All groups share one centre, and each spreads out both ways along 11 directions, with some noise.
In the rows, zero is written as 128.
Some rows, each with its group after it:
[127 142 175 103 137 123 127 158 119 116  91 148 125 176 182] : sebu
[147 113 148 195  55  98  78 146 113 119  74 179 101 135 155] : mon
[121 109 156  97  94 183 135 142 165 112 114 115 107 142 157] : mon
[144 170 135 139  62 109 166 115  76 118 160 148 115 148  67] : kad
[187 103 150 141 139 128  68  94 154 124 123 144 139 109 114] : mon
[ 92 153 142 116 141 130 159 107 132 130 160 154 157 142 112] : Zuga
[132 133 145 176 131 117  99 140 118 108 114 162 128 140 121] : mon
[136 127  98 148  69 133 112 110 130 136  85 118 114  97  77] : sebu
[119 143 156 147  86  99  96  71 150 159 132 128 140 128 146] : sebu
[157 117  91 119  97 118 122 122 157 141  43 117 143  87  66] : Nurop
[ 87 147 156 143 179  85  97 137  92 107  82 147 140 117 159] : Nurop
[118 120 165 140  98  88 142 133 116 151 133 160 142 148 161] : kad
[167 150  77  97 126  95 201 107  99 128 129  91 145 146 162] : kad
[124 102 156 148  99 103 126 145 155 137 149 110 123 107 103] : Zuga
[121 119 108 164 125  50 162 140  74 172 132 129 147 121 136] : kad
[165 124 148 103 113 111 153 125 113 104 145  97 120 116 115] : sebu
[127 111 117 129 149  94 184 140  67 133 152 156 148 124 130] : Nurop
[163  92 133 144 112 150 120 142 119 114 194 133  93 125 132] : mon
[121 128 107 191  70  82 190  94 141 108 103 102 163 115 155] : sebu
[134 113 171 144 136 153 159 101  31 146 154 142 146 145 145] : kad
[151  97 106 144 125  94 144 169 170 119 128 142 130 141 177] : kad
[176 101 131 123 154 123 132 107  75 167 128 125 148 129 142] : mon
[138 132  90 126 183 159 176 112  97 117 171 156 158 136  94] : Nurop
[113 131 144 108 152 160  99 154  89 140 109 184 115 143 104] : sebu
[ 82 111 132 156 125  77 182 181  75 189 179 154 132 154 159] : mon
[167 147 116 147 163 134 123  89 127 119  97 145 169 161 151] : Zuga
[144 135 146 118 135 119 106  94 213  97 106 133 157 138 170] : Nurop
[ 97 134 197 162 131 112 119 172  75 127 132 149 118 130  73] : kad
[ 85 136 171 118 111 134 144  93 170 115 174 151 153 133 138] : Zuga
[115 162 156 111 191 123 166 134  92 144 147  87 151 167 133] : mon
[128 129 125 178 141  91 140 122 129 125 141 159 166 129 102] : mon
[162 108 183 101 175 158  67 148 115 144 143 161 115 140  96] : sebu
[154 124 148 121  77 119 131  69 168 186  93  95 167 120  97] : Nurop
[154  89 165 153 179 111  94 107 133 115 145 207 168 129 180] : mon
[134 125 131 132  71  83 163 124  65 128 123 107 112 102 119] : kad
[150  97 155 150 162 122 124 171 112  92 131 134 119 137 169] : Zuga
[118 111  86 118  82  50 200 143 124 153 168 184 144 113 128] : Nurop
[162 128  90 148 126  81 131 133  88 193 102 134 145 127  77] : Zuga
[115 117 203 134 136  95  70 134 104 198 109 157 136 149 162] : mon
[152 156  96 126 127 120 148  95  90 160 176 105 125 146 131] : sebu
[141 101 173 137  92  64 110 117 142 132 121 125 144  62  53] : Nurop
[189 156  96 152 182 136 125  76 147 118 102  99 177 152 120] : Zuga
[ 97 142 112 137 191  84 142 145  82 151 129 129 146 126 134] : kad
[141 106 135 124 104 109 145 118 115 132  78 147 146 123 175] : Nurop
[163 116 139 134 119 101 162 126 197 156 133 148 178 179 165] : Nurop
[108 137 138 153 127  57 151  91 171 112 105 163 192 115 141] : mon
[147 124 156 163  91 122 113 122 126 169  55 135 155 142  91] : kad
[ 68 127 121 144 117 131 167 162 176 107 146 157 137 136 121] : mon
[134  90 144 152 150 136 135 170  53 197  77 112 132 150 149] : Zuga
[ 96 138 152 108 197 131 139 144  61 153 155 105 129 138 144] : Nurop
[126 107 148 188 126 124 117 165  55 114 160 161  99 121 102] : Nurop
[116 113 140 163 111 148 137 132 136 197  83 115 155 155 109] : Zuga
[162 118 126 146  96  90 164  84  96 164 170 120 146 140 164] : sebu
[ 96 111 172 159 150 146 125 165 122 118 175 132 118 120  75] : Zuga
[116 150 124 160 116  87 114 128 141 132 165 115 118 124 110] : Nurop
[119 131 125 103 176 115  57 106 141 192 135 165 142 120 117] : Zuga
[139 123  86 172 160  96 107 122 105 132  52  96 147  89 111] : kad
[139 103 133 173 133 147 143 125 130  40 162 159 131 114 145] : sebu
[175 128  66 123 132  88 206 158  98 153 130 131 148 158 126] : sebu
[115 152 168 140 184 127 118 171 109 130 125 185 147 175  91] : sebu
[127 115 149 178 118 120 140 152 125 129 166 151 135 135  87] : Zuga
[158  86  72 151  91 113 132 153 191 166 108 157 137 139 155] : kad
[120  99 156 180 142 147 110 148 116 134  75 174 151 147 149] : sebu
[ 94 153 195  77  93 116 149 139 105 160 124 112 122 129  69] : kad
[154 116 151 152 151 103  86 122 140 146 128  94 136  98  83] : Zuga

New rows, each followed by its group:
[162 119 114 180 109 125 154 141 112 150 158 135 135 159 106] : Nurop
[145 157 126 188 115  75 155 157 127  97 124 120 135 166 140] : mon
[146 118 174 149 183  85  91 110  97 156 169 125 146 111 108] : Zuga
[189  61 156 148 158 187 141 121 121 136 144  71 144 109  94] : kad
[109 160 153 105 119 104 117 127 124 100  70 133 126 129 148] : kad
[132 137 138 130 108 149 135  86  85 171 114 118 147 120  67] : kad
[111  94 155 199 139 149  75 103 120 188  92 172 162 129 126] : sebu
[169 146 111 122 101  88 157 110 130 147 134  70 136 124  86] : sebu
[191 120 122 178  94 113 115 165 171 105  69 129 131 142  84] : sebu
[116 109 130 154 140  45 167 149  47 165 118  90 142  96 142] : kad
[163 112 168  99 126 160  88 149  93 135 120 169  97 155 151] : sebu
[ 96 137 203  85 136  98 147 101  82 134 188 169 144 127 141] : sebu
[189  95 162 142  98 136  97 114 149 144 121 127 131 133 134] : mon
[199  91  90 154 105 102 154 133 145 140 111 102 143 120 115] : sebu
[220 109 170 148 148 130  97 125  87 165 192 127 122 156  90] : sebu
[166 137 110 203 128 153  80 149  88  92 101  85  85 123  94] : Nurop
[117 119 166 100 157 178  96 176  80 153 115 131  87 171 184] : mon
[127 140 197 111 142 136 158 128  58 110 112 101 130 141 122] : kad
[121 104 146 125  95 122 152 155  84 133  90 183 130 114  94] : sebu
[125 151 167 134  75  52 160 122  94 164  94 113 148 136 109] : kad
[147 131  85 184 135 131 143 123 144  93 132 121 139 128 116] : sebu
[134 108 168 163 113 117 155 188  78 141 111 160 125 171 142] : kad
[177 139 175 168 173 145 111 103 124 129  49 136 189 174 109] : mon
[138 136 176 135 126 130 118 124 107 129 116 124 129 160 167] : sebu
[145 142 155 119 108 138 113 138 107 148  66 108 116 172 179] : sebu
[127  71 147 158 125 184  94 144  82 103 123 232 113 115 136] : sebu
[152 100 120 136  91  95 109  84  82 190 133 131 133  72  76] : mon
[181  66 129 158 127 174 126  88 134 128 139 131 148 118 165] : kad
[160 114 158 160 108 168 102 138 158 116  75 147 134 156 119] : mon
[153 146 171 112  85 142 186 156 110 154 157 138 131 190  75] : kad
[ 86 133 144  94  99 152 170 154 148 164 102  92 129 150 129] : mon
[158 102 143 129  70 167 148  88 115 160  90 106 144 111  82] : mon
[ 59 154 123 104 131  93 160 119  91 119 123 132 133 113 163] : mon
[172  49  99 158 109 145 133 105 132 132 107 113 137  82 166] : sebu
[120  99 160 157 135 179  99 116  61 126 108 127 114  91  79] : kad
[171 128  80 144 138  76 139 115 131 121 157 114 137 102 106] : mon
[132 113 199 202 165 139 119 127  94 129 127 139 161 161 144] : sebu
[128 111 194 122 124  56 153  91  82 165 127 111 170  96 121] : Nurop
[149 100 119  96 133 111 111 113  99 139 124 147 119 107 192] : mon
[158  70  33 148 162 162 128 154 127 127 121 121 113  93 146] : kad
[215  78 146 164  77 139  92 110 123 115  78 164 126 136 176] : mon
[186 109  57 150 134 155 180 138  63  95 137 115 112 123 112] : Nurop
[157  92 110 126 117 155 125  94 139 136 155 128 136  82  65] : mon
[144 131 113 144 142 146 183  95  54 144 121 113 162 122  86] : mon
[112 104  69 125  67  83 138 126 137 190 122 160 125 105 153] : kad
[112 107 188 128 121 102 130 105  81 152 121 150 152 103 113] : Nurop
[190 100 114 138  94  93 118 111  73 150  70 107 120 100 143] : Zuga
[104 139 141 172 128 120 154 154  95 133 162 135 127 148  98] : mon
[111 119 159  98 104  95 130 135 139 191  95 111 140 130 145] : Nurop
[101 124 139 140 107  77 189  90  85 163 154 143 170 113 128] : sebu
[134 135 118 141 105  67 143 110 152 146 148 144 153 131 140] : kad
[137 159 133  70 158 137 147 138  59 157 150 105 112 149 110] : sebu
[152  87 110 114 162 121 124 131 182 103 116  95 137  98 179] : kad
[145 141 146 139  45 114 165 155 107 147 112 178 121 186 124] : kad
[155 107 105 141 102 159 163 124 105 150 141 153 137 140  99] : Nurop
[172 136 100 149 166 126 140 120  69 183 180 118 138 154  82] : sebu
[171 176 147 115  92 122 143  70 133  86 113  94 141 128  75] : kad
[144 119 121 165 103 131  80  83 136 180 125 145 136 142 167] : sebu
[103 101 105 107 124 104 160 178 100 149 163 122  98 105 127] : kad
[141 102 160 130 108 116 109 109 111 169 132 160 140 119 116] : sebu
[139 124  92 104  97 100 176 111 164 173 127 135 163 129 109] : Nurop
[100 145 157 152 120 162 189  88 113 106 189 169 164 167 132] : Zuga
[130 122 125 143 146  91 111 172 143  84 113 135 111 129 174] : Nurop
[128 124 109 181 133  92 149  99 161 158 102  87 180 124 143] : sebu
[131 159  61 141 112 114 129  96 138 186 100  77 140 123  94] : sebu
[101 104 116  87 118 166 134 141 133 183 153 104 107  99  73] : mon
[181 128  97 158 136 107 136 114  95 161  83 101 154 132  95] : Zuga
[178 131 129 124  62 109 120 105 115 183  90  82 117 144 142] : sebu
[121 141 122 136  72 148 173  72  74 135 123 136 141 115  86] : Zuga
[149 111 173 119 119 102  74 157 148 189 101 129 118 157 169] : mon
[118 139 183 123 134 108  91 104 130 177  85 127 159 131 115] : mon
[123 166 151 185 156 135 158 101  88 108  81 137 186 155  71] : mon
